The rows of each matrix lie in a flat space through zero, up to rounding. After each matrix: how many dimensions does the smallest such space have?
In the rows, 128 means zero.

[[124 143 127 138  96 137 178 133 116 161 145 143 127 112 154]
 [143 145 124 143 119 135 119 132 128 135 129 124  92  98 126]
 [127 124 112 142 104 137 143 129 128 151 179 141  87 117 149]
 [138 143 142 163  87 134 109 154 110  93 149 133 149 118 158]
 [ 96 119 104  87  88 157 161 102 124 135 131 154 133 117 154]
 [137 135 137 134 157 121  97 110 151 126 104 125 116 102  90]
 [178 119 143 109 161  97 117 131 171 136 118 127 133 130 101]
 [133 132 129 154 102 110 131 120 116 136 115 146 122 103 125]
 [116 128 128 110 124 151 171 116 152 155 186 154 143 120 144]
 [161 135 151  93 135 126 136 136 155 156 125 163 151 133 130]
 [145 129 179 149 131 104 118 115 186 125 108 149 187 119 121]
 [143 124 141 133 154 125 127 146 154 163 149 119  99 163 137]
 [127  92  87 149 133 116 133 122 143 151 187  99  32 141 134]
 [112  98 117 118 117 102 130 103 120 133 119 163 141 139 119]
 [154 126 149 158 154  90 101 125 144 130 121 137 134 119  92]]
 => 10

[[161 122 152 126 124 127 142 108 119 139 125 131  77 140 125]
 [122 244 128 149 190 160  97 127 151 131 118 153 199 144 167]
 [152 128 151 165 129 146  88 140 133 114 128 149  67 189 135]
 [126 149 165 133 139 158 158 139 192 102 147 140 129 133 160]
 [124 190 129 139 196 104 138 153 134 124 126 170 128 201 184]
 [127 160 146 158 104 204 116 105 208 171 138 189 138 124 173]
 [142  97  88 158 138 116  84 142 127 112  98 135 140 124  87]
 [108 127 140 139 153 105 142 137  53 134 124 113  86 192 141]
 [119 151 133 192 134 208 127  53 196 162 146 108 133  94 129]
 [139 131 114 102 124 171 112 134 162 116 150 107 167 129 121]
 [125 118 128 147 126 138  98 124 146 150 160 139 135 123 110]
 [131 153 149 140 170 189 135 113 108 107 139 126  87 169 123]
 [ 77 199  67 129 128 138 140  86 133 167 135  87 211 170 164]
 [140 144 189 133 201 124 124 192  94 129 123 169 170 144 114]
 [125 167 135 160 184 173  87 141 129 121 110 123 164 114 143]]
 => 13

[[112 122  80 142 153 116 146 117 122  93  55 181 131 134 155]
 [122 141 134  81 100 165  92 145 142 170 173 160 178 147  94]
 [ 80 134 133 105 120  82 142 184 128  80 211 115 149  87 114]
 [142  81 105 138 132 156 145 105  83 165 150 130 126 115 153]
 [153 100 120 132  54 147  78 155 110 111 150 153  83 115 140]
 [116 165  82 156 147 103 112 154 100  69 145 159 164  82 134]
 [146  92 142 145  78 112  87 148 143 145  82 120  55 122 154]
 [117 145 184 105 155 154 148 186 185 184  91  81  67 153 135]
 [122 142 128  83 110 100 143 185 187 121 129 128  79 123  95]
 [ 93 170  80 165 111  69 145 184 121  16 202 126  82 104  63]
 [ 55 173 211 150 150 145  82  91 129 202  85 103 142 139 111]
 [181 160 115 130 153 159 120  81 128 126 103 144 191 159 127]
 [131 178 149 126  83 164  55  67  79  82 142 191 185  93 122]
 [134 147  87 115 115  82 122 153 123 104 139 159  93  34 123]
 [155  94 114 153 140 134 154 135  95  63 111 127 122 123 201]]
 => 11

[[ 90 157 117 153 164 102 107 128 132  98 130 132 110 114 138]
 [157 160 178 111 136 132 126 127 182 145 136 124 137 135 105]
 [117 178 148 141  74 156 163 129 133 153 134 119 151 134 121]
 [153 111 141 130 135 105 111 142 126 170 139 126  84  91 125]
 [164 136  74 135 121 137 122 106  86  76  75 154  86 125 114]
 [102 132 156 105 137 108 138 162 102 103 144 137 140  92 137]
 [107 126 163 111 122 138  95 109 152 136 132 126 111 123 125]
 [128 127 129 142 106 162 109  50 138 130 120 135 117 139  99]
 [132 182 133 126  86 102 152 138  97 166 156 119 146 114 132]
 [ 98 145 153 170  76 103 136 130 166 140 148 136 144 111 123]
 [130 136 134 139  75 144 132 120 156 148 113 119 152 158 140]
 [132 124 119 126 154 137 126 135 119 136 119 114 132 140 149]
 [110 137 151  84  86 140 111 117 146 144 152 132  95 129  93]
 [114 135 134  91 125  92 123 139 114 111 158 140 129 114 115]
 [138 105 121 125 114 137 125  99 132 123 140 149  93 115  79]]
 => 11

[[129  95 159 148 137 155 132 142 135 111 111 115 123 127 106]
 [ 95 130 122 129 126 150 113 100 112 133 162 166 134 129  94]
 [159 122 159 131 132 122 126  94 121 137  64 146 138 140 103]
 [148 129 131 109 140 126 119 129 130  87 139  93 114 134 100]
 [137 126 132 140 147 135 129 118 120 157 112 155 133 152 144]
 [155 150 122 126 135 110 137 119 149 133 130 109 149 121 159]
 [132 113 126 119 129 137 148 117 146 159 123 136 120 150 126]
 [142 100  94 129 118 119 117 193 165  97 145  97 131 101 144]
 [135 112 121 130 120 149 146 165 116 120  99 108 108 156 143]
 [111 133 137  87 157 133 159  97 120 218 128 157 103 166 131]
 [111 162  64 139 112 130 123 145  99 128 179 145 127 148 149]
 [115 166 146  93 155 109 136  97 108 157 145 122 112 133 138]
 [123 134 138 114 133 149 120 131 108 103 127 112 141 114  96]
 [127 129 140 134 152 121 150 101 156 166 148 133 114 154 179]
 [106  94 103 100 144 159 126 144 143 131 149 138  96 179 186]]
 => 11

[[126 131 126 120 124 131 134 122 125 117 141 138 114 122 143]
 [131 112 105 122 117 127 127  99 128 100 137 110 125 115 208]
 [126 105 141 143 109 140 122 137 147 127 126 118 124 138 130]
 [120 122 143 147 120 144 146 116 147 138 137 123 121 134 112]
 [124 117 109 120 163 139 127 122  86 135 130 138 139 101 147]
 [131 127 140 144 139 155 139 124 139 133 153 114 104 121 124]
 [134 127 122 146 127 139 164 110 133 135 129 136 124 136 114]
 [122  99 137 116 122 124 110 142 129 124 143 139 123 137 132]
 [125 128 147 147  86 139 133 129 158 101 130 101 108 138 157]
 [117 100 127 138 135 133 135 124 101 119 128 115 142 126 157]
 [141 137 126 137 130 153 129 143 130 128 126 132 107 117 122]
 [138 110 118 123 138 114 136 139 101 115 132 134 134 144 138]
 [114 125 124 121 139 104 124 123 108 142 107 134 166 133 112]
 [122 115 138 134 101 121 136 137 138 126 117 144 133 153 106]
 [143 208 130 112 147 124 114 132 157 157 122 138 112 106  67]]
 => 9

[[132 173 105 151 175 168 110 111 129  88 179  84 172  85  68]
 [173 180 157 104  85 150 144 122 130 136 112 148  99 103 155]
 [105 157 157 186 152 135 202 112 122  40 166 129 155 113 170]
 [151 104 186 141  68 209 106 145  94 155  90  76 149 113 142]
 [175  85 152  68 214 176  99 106 125 124 126 144 108 100 171]
 [168 150 135 209 176  50 129 180 143 199 114 219 116 195 138]
 [110 144 202 106  99 129 154 203  85 190  90 143 146 110  83]
 [111 122 112 145 106 180 203 152 171  77 217 122 123 146 164]
 [129 130 122  94 125 143  85 171 184 126  60 173 124 120 169]
 [ 88 136  40 155 124 199 190  77 126 109  85  84 146  68 209]
 [179 112 166  90 126 114  90 217  60  85 129 154  96 127 157]
 [ 84 148 129  76 144 219 143 122 173  84 154 176 120  99  47]
 [172  99 155 149 108 116 146 123 124 146  96 120 189 113 176]
 [ 85 103 113 113 100 195 110 146 120  68 127  99 113 123 135]
 [ 68 155 170 142 171 138  83 164 169 209 157  47 176 135  23]]
 => 13

[[127 138 125 132 117 129 128 123 118 133 135 116 131 129 124]
 [138 154 119 152 146 149 129  87  67 113 216  81 153 181 107]
 [125 119 121 130 121 133 111 120 111 136 116 117 132 113 125]
 [132 152 130 136 128 129 145 122 121 122 165 116 133 155 122]
 [117 146 121 128  64 120 118 134 127 166  84 107 122  84 124]
 [129 149 133 129 120 123 146 134 139 127 141 128 126 140 127]
 [128 129 111 145 118 146 100  92  66 138 153  82 147 128 111]
 [123  87 120 122 134 134  92 122 114 136  87 132 129  93 132]
 [118  67 111 121 127 139  66 114  98 147  60 125 131  67 132]
 [133 113 136 122 166 127 138 136 147 105 138 155 125 147 136]
 [135 216 116 165  84 141 153  87  60 138 237  43 155 186  94]
 [116  81 117 116 107 128  82 132 125 155  43 135 121  58 136]
 [131 153 132 133 122 126 147 129 131 125 155 121 129 149 124]
 [129 181 113 155  84 140 128  93  67 147 186  58 149 149 102]
 [124 107 125 122 124 127 111 132 132 136  94 136 124 102 133]]
 => 3

[[171 146 152 109  82 169 111 128 130  37  81  98 138 155 131]
 [146 129  94 139  83 135 103 228  93  97 109 165 163 129 137]
 [152  94 166  95 146 218 169  94 141  86 214 126  88 170  92]
 [109 139  95  86 103 134 165  95 164 129 181 111 108  77  98]
 [ 82  83 146 103  99 131 110 146 150 129 130 164 116 169  85]
 [169 135 218 134 131  45 225 179 122 132 121 161 134  87 163]
 [111 103 169 165 110 225 190 140 112 120 123 143 158  85 107]
 [128 228  94  95 146 179 140 149 143 140 140 110 130  72  75]
 [130  93 141 164 150 122 112 143  49  92 154 153 134 141 120]
 [ 37  97  86 129 129 132 120 140  92  19 152 153 134 158 110]
 [ 81 109 214 181 130 121 123 140 154 152 106 147  98  69 120]
 [ 98 165 126 111 164 161 143 110 153 153 147  36 171 130  92]
 [138 163  88 108 116 134 158 130 134 134  98 171 124 128 133]
 [155 129 170  77 169  87  85  72 141 158  69 130 128 103 175]
 [131 137  92  98  85 163 107  75 120 110 120  92 133 175  66]]
 => 13

[[136 137  53 149 101  80 162 177 117 116 142 128 131  66 113]
 [137  37 133 111 176  73  32  19 170 120  57 131  98  99 191]
 [ 53 133 107 156 118 194  48  62 115  74  99 196 195 168 182]
 [149 111 156  40 143  55 153 120 141 141  91  81 117 126 161]
 [101 176 118 143 122 163 169 149 109 104 150 119 158 161 111]
 [ 80  73 194  55 163  46  70  13 127 134  32 117 179 134 186]
 [162  32  48 153 169  70 141  59 158 120 118 148  26 108 126]
 [177  19  62 120 149  13  59  55 163 138  61 147  46  40 162]
 [117 170 115 141 109 127 158 163 105 124 139 118 152 121 101]
 [116 120  74 141 104 134 120 138 124 108 136 169 136 113 149]
 [142  57  99  91 150  32 118  61 139 136  72 130  85 100 150]
 [128 131 196  81 119 117 148 147 118 169 130 119 148 141 122]
 [131  98 195 117 158 179  26  46 152 136  85 148 106 175 164]
 [ 66  99 168 126 161 134 108  40 121 113 100 141 175 173 149]
 [113 191 182 161 111 186 126 162 101 149 150 122 164 149  77]]
 => 8

[[121 132 155 114 168 124 113 121 147 133 137 113 114 127 156]
 [132 112 145 115 148 119 106 132 125 139 135 126 140 102 121]
 [155 145  94 123  91 114 127 114 127 132 152 136 138 140 119]
 [114 115 123 107 145 133 114 114 121 135 112 133 123 143 113]
 [168 148  91 145  52 121 150 125 114 142 126 148 151 118 102]
 [124 119 114 133 121 120 121 136 132 124 151 121 136 133 141]
 [113 106 127 114 150 121 104 127 129 130 138 121 133 131 132]
 [121 132 114 114 125 136 127 104 131 136 103 132 121 156 134]
 [147 125 127 121 114 132 129 131  98 155 126 123 150 120 127]
 [133 139 132 135 142 124 130 136 155  74 160 134 115 126 135]
 [137 135 152 112 126 151 138 103 126 160  52 136 132 118 144]
 [113 126 136 133 148 121 121 132 123 134 136 111 127 136 138]
 [114 140 138 123 151 136 133 121 150 115 132 127  93 145 137]
 [127 102 140 143 118 133 131 156 120 126 118 136 145  88 113]
 [156 121 119 113 102 141 132 134 127 135 144 138 137 113 138]]
 => 9

[[135 127 120 125 131 129 155 116 118 136 131 118 131 116 114]
 [127 167 107 134  82  94 107 156 130 149 108 145 130 124 128]
 [120 107 145 118 152 143 116 119 127 107 138 129 132 138 134]
 [125 134 118 108 119 115 132 116 112 129 134 135 143 111 109]
 [131  82 152 119 187 168 165  98 118 105 148  97 128 133 124]
 [129  94 143 115 168 155 154  94 121 111 151 113 130 121 119]
 [155 107 116 132 165 154 220 100  89 147 133  82 136 116  94]
 [116 156 119 116  98  94 100 154 123 128 109 137 137 128 127]
 [118 130 127 112 118 121  89 123 125 118 138 162 143 130 127]
 [136 149 107 129 105 111 147 128 118 150 122 128 132 111 111]
 [131 108 138 134 148 151 133 109 138 122 145 130 121 129 133]
 [118 145 129 135  97 113  82 137 162 128 130 160 114 124 147]
 [131 130 132 143 128 130 136 137 143 132 121 114 112 130 139]
 [116 124 138 111 133 121 116 128 130 111 129 124 130 125 130]
 [114 128 134 109 124 119  94 127 127 111 133 147 139 130 130]]
 => 5

[[142 132 114 157 164 115 119 127 107 121 157 156 125 106 126]
 [132 103 120 145 138 109 108 153 110 151 133 123 120 156 175]
 [114 120 119 136 155 137 126 136 110 126 165 131 118 146 119]
 [157 145 136 138 125 121 135 105 144 124 125 143 133  98 125]
 [164 138 155 125  99 121 142 103 163 139 112 125 133 117 143]
 [115 109 137 121 121 112 119 157 107 140 130 111 129 149 148]
 [119 108 126 135 142 119 117 152 105 140 149 121 121 155 148]
 [127 153 136 105 103 157 152  94 166 111 105 125 134 110  89]
 [107 110 110 144 163 107 105 166  76 126 155 135 125 134 136]
 [121 151 126 124 139 140 140 111 126  99 141 144 134  94  78]
 [157 133 165 125 112 130 149 105 155 141 151 120 126 138 134]
 [156 123 131 143 125 111 121 125 135 144 120 133 127 126 162]
 [125 120 118 133 133 129 121 134 125 134 126 127 124 140 140]
 [106 156 146  98 117 149 155 110 134  94 138 126 140 100  57]
 [126 175 119 125 143 148 148  89 136  78 134 162 140  57  46]]
 => 5

[[113 135 128  87 142 102 107 120 104 146 153 124 143 119 110]
 [135  55  95 206 123 149 153 136 189 125  74 170 102 168 162]
 [128  95  48 141 112 120 127 103 126 140 127 170 130 116 133]
 [ 87 206 141 104 197 117  70 107 104 120 130 158 114  92 169]
 [142 123 112 197 104 197 125 130 157 117 144 166  93 116 176]
 [102 149 120 117 197  91 116  97 121 125 122 173 120 100 146]
 [107 153 127  70 125 116  40 128  82 157 142 102 160 130  93]
 [120 136 103 107 130  97 128  89 126 150 115 124 155 119 125]
 [104 189 126 104 157 121  82 126  91 123 145 147 119  93 136]
 [146 125 140 120 117 125 157 150 123  96  94 110 125 141 122]
 [153  74 127 130 144 122 142 115 145  94  61 156 130 147 138]
 [124 170 170 158 166 173 102 124 147 110 156  87 114 135 155]
 [143 102 130 114  93 120 160 155 119 125 130 114 133 140 101]
 [119 168 116  92 116 100 130 119  93 141 147 135 140  90 111]
 [110 162 133 169 176 146  93 125 136 122 138 155 101 111 149]]
 => 10

[[109 164 182 126 111 105  89 115 145 132 111 144 112 121 126]
 [164  90 151 128 137 118 133 165 130  85 130  95 126 216 163]
 [182 151 173 122  85 100  89 168 104  89 124 135 109 155 138]
 [126 128 122  83 201 115 155 165 122 151 121 122 136 179 172]
 [111 137  85 201 127 157 127 134 120 156 166 101 166 155 113]
 [105 118 100 115 157 103 122 151  99 137 161 118 167  82 117]
 [ 89 133  89 155 127 122  63  83 122 160 101 126 139 115 110]
 [115 165 168 165 134 151  83 123 150 140 112 147 123 116 132]
 [145 130 104 122 120  99 122 150  99 159 107 135  85 192 101]
 [132  85  89 151 156 137 160 140 159 101 151 135  90 180 169]
 [111 130 124 121 166 161 101 112 107 151 103 122 167  80 117]
 [144  95 135 122 101 118 126 147 135 135 122 148 120  97 100]
 [112 126 109 136 166 167 139 123  85  90 167 120 115 126 125]
 [121 216 155 179 155  82 115 116 192 180  80  97 126 146 136]
 [126 163 138 172 113 117 110 132 101 169 117 100 125 136  51]]
 => 12

[[113 144 146 136 134 133 159 116 112 129 138 117 127 147 130]
 [144 220 158  77  95  74  55  83 113  55 105 131 197 142  99]
 [146 158 133 110 112 111  96 103 128  99 112 121 155 129 111]
 [136  77 110 169 146 170 176 124 139 147 134  87 113 104 126]
 [134  95 112 146 136 147 140 135 139 138 130 115 120 108 129]
 [133  74 111 170 147 173 185 125 137 159 134  91 100 115 129]
 [159  55  96 176 140 185 197 107 147 181 116  78  75 130 119]
 [116  83 103 124 135 125 107 189 147 162 137 178  94 109 154]
 [112 113 128 139 139 137 147 147 125 142 142 134 115 125 141]
 [129  55  99 147 138 159 181 162 142 228 125 161  24 168 152]
 [138 105 112 134 130 134 116 137 142 125 126 123 132 102 126]
 [117 131 121  87 115  91  78 178 134 161 123 212  90 155 151]
 [127 197 155 113 120 100  75  94 115  24 132  90 238  80 103]
 [147 142 129 104 108 115 130 109 125 168 102 155  80 194 123]
 [130  99 111 126 129 129 119 154 141 152 126 151 103 123 138]]
 => 4

[[ 42  87 130 140  98 146 142 116 151 146 155 135 120 138 105]
 [ 87  47 164 144  94 159 161  99 154 112 154 148 119 130 107]
 [130 164  65  83  90 156 140 102 104 112 143 115 107 130 150]
 [140 144  83 108 120 121 149 112 117 131 108 106 134 132 136]
 [ 98  94  90 120  70 138 157  97 146 128 154 135 141 124  86]
 [146 159 156 121 138  72 125 160 131 113 174 112 121 139  93]
 [142 161 140 149 157 125  69 155 134 133 125 143 147 118 122]
 [116  99 102 112  97 160 155 116 120 132 112 137 130 117 137]
 [151 154 104 117 146 131 134 120 108 134 124 135 115 131 153]
 [146 112 112 131 128 113 133 132 134 100 117 106 164 147 111]
 [155 154 143 108 154 174 125 112 124 117 128  97 100  85 156]
 [135 148 115 106 135 112 143 137 135 106  97  97 155 143 109]
 [120 119 107 134 141 121 147 130 115 164 100 155 133 135 142]
 [138 130 130 132 124 139 118 117 131 147  85 143 135 108 140]
 [105 107 150 136  86  93 122 137 153 111 156 109 142 140  83]]
 => 11

[[127 137  92 131 110 133 159 149 114 111 140  99 164 144 150]
 [137 150  97 117 113 127 150 164 117  97 163 103 160 138 159]
 [ 92  97  51 179  90 159 213 115  95 148  66  67 200 177 134]
 [131 117 179 123 153 120  83 100 148 150 115 169  77 104  98]
 [110 113  90 153 109 144 170 121 112 138  97  98 163 152 131]
 [133 127 159 120 144 121  98 117 141 135 129 153  97 112 114]
 [159 150 213  83 170  98  39 128 163 120 174 196  47  77 110]
 [149 164 115 100 121 117 128 174 125  86 188 117 144 125 163]
 [114 117  95 148 112 141 163 125 114 134 105 102 159 148 132]
 [111  97 148 150 138 135 120  86 134 166  77 145 105 126  95]
 [140 163  66 115  97 129 174 188 105  77 183  78 192 151 183]
 [ 99 103  67 169  98 153 196 117 102 145  78  79 186 167 133]
 [164 160 200  77 163  97  47 144 159 105 192 186  61  81 125]
 [144 138 177 104 152 112  77 125 148 126 151 167  81  99 116]
 [150 159 134  98 131 114 110 163 132  95 183 133 125 116 151]]
 => 2

[[ 73 123 124  56 118 166 102 126 105 123 151 179 108 112 173]
 [123 157 134 149 126 125 127 140 144 160 134 126 127 149 133]
 [124 134 147  78 118 149 115 134 142 115 144 119 146 146 124]
 [ 56 149  78 135 133 136 115 140  99 186 138 190  76  75 195]
 [118 126 118 133 130 125 128 126 118 135 126 141 117 114 138]
 [166 125 149 136 125  95 136 113 136 132 120  98 145 136  91]
 [102 127 115 115 128 136 121 127 113 135 133 153 112 109 151]
 [126 140 134 140 126 113 127 122 126 154 129 135 120 131 130]
 [105 144 142  99 118 136 113 126 126 149 144 149 120 138 145]
 [123 160 115 186 135 132 135 154 149 157 126 122 123 150 138]
 [151 134 144 138 126 120 133 129 144 126 126 104 144 150 106]
 [179 126 119 190 141  98 153 135 149 122 104  74 150 130  85]
 [108 127 146  76 117 145 112 120 120 123 144 150 125 136 142]
 [112 149 146  75 114 136 109 131 138 150 150 130 136 134 133]
 [173 133 124 195 138  91 151 130 145 138 106  85 142 133  91]]
 => 5

[[125 152  39 132 160 209 135 103 186 119 146 161 147 103  62]
 [152  98  96 140 125 143 129 136 103 127 134 180 145 160  81]
 [ 39  96 171  17  72  35 134 119 126  60 113 140  88  42 181]
 [132 140  17 132 160 220 136 103 181 115 150 188 155 111  37]
 [160 125  72 160 149 182 129 127 132 139 141 166 153 157  69]
 [209 143  35 220 182 243 127 129 139 174 152 168 177 202  28]
 [135 129 134 136 129 127 127 131 123 134 127 123 129 136 132]
 [103 136 119 103 127 129 131 117 151 112 128 127 121  95 131]
 [186 103 126 181 132 139 123 151  78 159 131 153 149 203  98]
 [119 127  60 115 139 174 134 112 159 109 140 174 141 107  72]
 [146 134 113 150 141 152 127 128 131 140 132 130 137 144 112]
 [161 180 140 188 166 168 123 127 153 174 130  62 135 151 147]
 [147 145  88 155 153 177 129 121 149 141 137 135 143 139  94]
 [103 160  42 111 157 202 136  95 203 107 144 151 139  76  75]
 [ 62  81 181  37  69  28 132 131  98  72 112 147  94  75 177]]
 => 3

[[ 48 130 115 138 118 146 114 133 117 151 112 130 138 123 149]
 [130  81 139 104 123 140 141 104 151 112 137 125 153 135 129]
 [115 139 108 105 149 137 126 149 144 151 132 133 140 126 114]
 [138 104 105  91 121 146 133 142 159  97 134 131 130 135 114]
 [118 123 149 121  80  82 117 124 152 152 122 117 120 101 116]
 [146 140 137 146  82 100 120 126 109 154 122 127  97 113 135]
 [114 141 126 133 117 120  76  98 129 155 131 109 123 127 135]
 [133 104 149 142 124 126  98  50 127 161 153 109 143 141 150]
 [117 151 144 159 152 109 129 127 110 128 103 122 138 120 117]
 [151 112 151  97 152 154 155 161 128  66 129 138 137 135 137]
 [112 137 132 134 122 122 131 153 103 129  76 129 139 106 114]
 [130 125 133 131 117 127 109 109 122 138 129 120 126 129 137]
 [138 153 140 130 120  97 123 143 138 137 139 126 108 117 121]
 [123 135 126 135 101 113 127 141 120 135 106 129 117 112 121]
 [149 129 114 114 116 135 135 150 117 137 114 137 121 121 121]]
 => 9

[[173 145 148 114 119 113 112 126  75 150 124 109 154 105 102]
 [145 147 162 178 136 131 103 114 113 128  97 104 116  80 131]
 [148 162 189 108 102 129 152 136 117 104 179 139  82 103 117]
 [114 178 108 118 148 157 155 136 133  75 114  78 152 101 119]
 [119 136 102 148 225 144  99 147 106 132 112 114 133 125 122]
 [113 131 129 157 144  96 136 106 178 100  96 141 160 113 104]
 [112 103 152 155  99 136 197  62 149 125 124 128 138 163 142]
 [126 114 136 136 147 106  62 145 111 112 136 110  98 186 186]
 [ 75 113 117 133 106 178 149 111 108  80 124 136 119 133  65]
 [150 128 104  75 132 100 125 112  80 152 151 157 127  98 150]
 [124  97 179 114 112  96 124 136 124 151 150 136  85 123 146]
 [109 104 139  78 114 141 128 110 136 157 136 111 132 131  96]
 [154 116  82 152 133 160 138  98 119 127  85 132 129 105 137]
 [105  80 103 101 125 113 163 186 133  98 123 131 105 146 134]
 [102 131 117 119 122 104 142 186  65 150 146  96 137 134 195]]
 => 13

[[159 174 117 133 119 163  94 132 132 123  93 140 136 118 149]
 [174 214 118 134 157 204  97 150 158 106  83 200 182 171  97]
 [117 118 164 136 119 133 129 141 150 105 151 112 125  87 154]
 [133 134 136 105 160 163 132 120 164 119 113 139 160 177 126]
 [119 157 119 160  90 119 103 148 112 120 129 136 119  82 126]
 [163 204 133 163 119 174  93 167 135 100 112 179 148  94 115]
 [ 94  97 129 132 103  93 131 121 119 133 146  96 108 103 144]
 [132 150 141 120 148 167 121 134 165 108 117 147 161 153 126]
 [132 158 150 164 112 135 119 165 128 102 150 154 129  75 113]
 [123 106 105 119 120 100 133 108 102 153 122 108 108 137 133]
 [ 93  83 151 113 129 112 146 117 150 122 152  94 126 128 148]
 [140 200 112 139 136 179  96 147 154 108  94 185 177 162  95]
 [136 182 125 160 119 148 108 161 129 108 126 177 148 113  92]
 [118 171  87 177  82  94 103 153  75 137 128 162 113  93  79]
 [149  97 154 126 126 115 144 126 113 133 148  95  92  79 166]]
 => 5
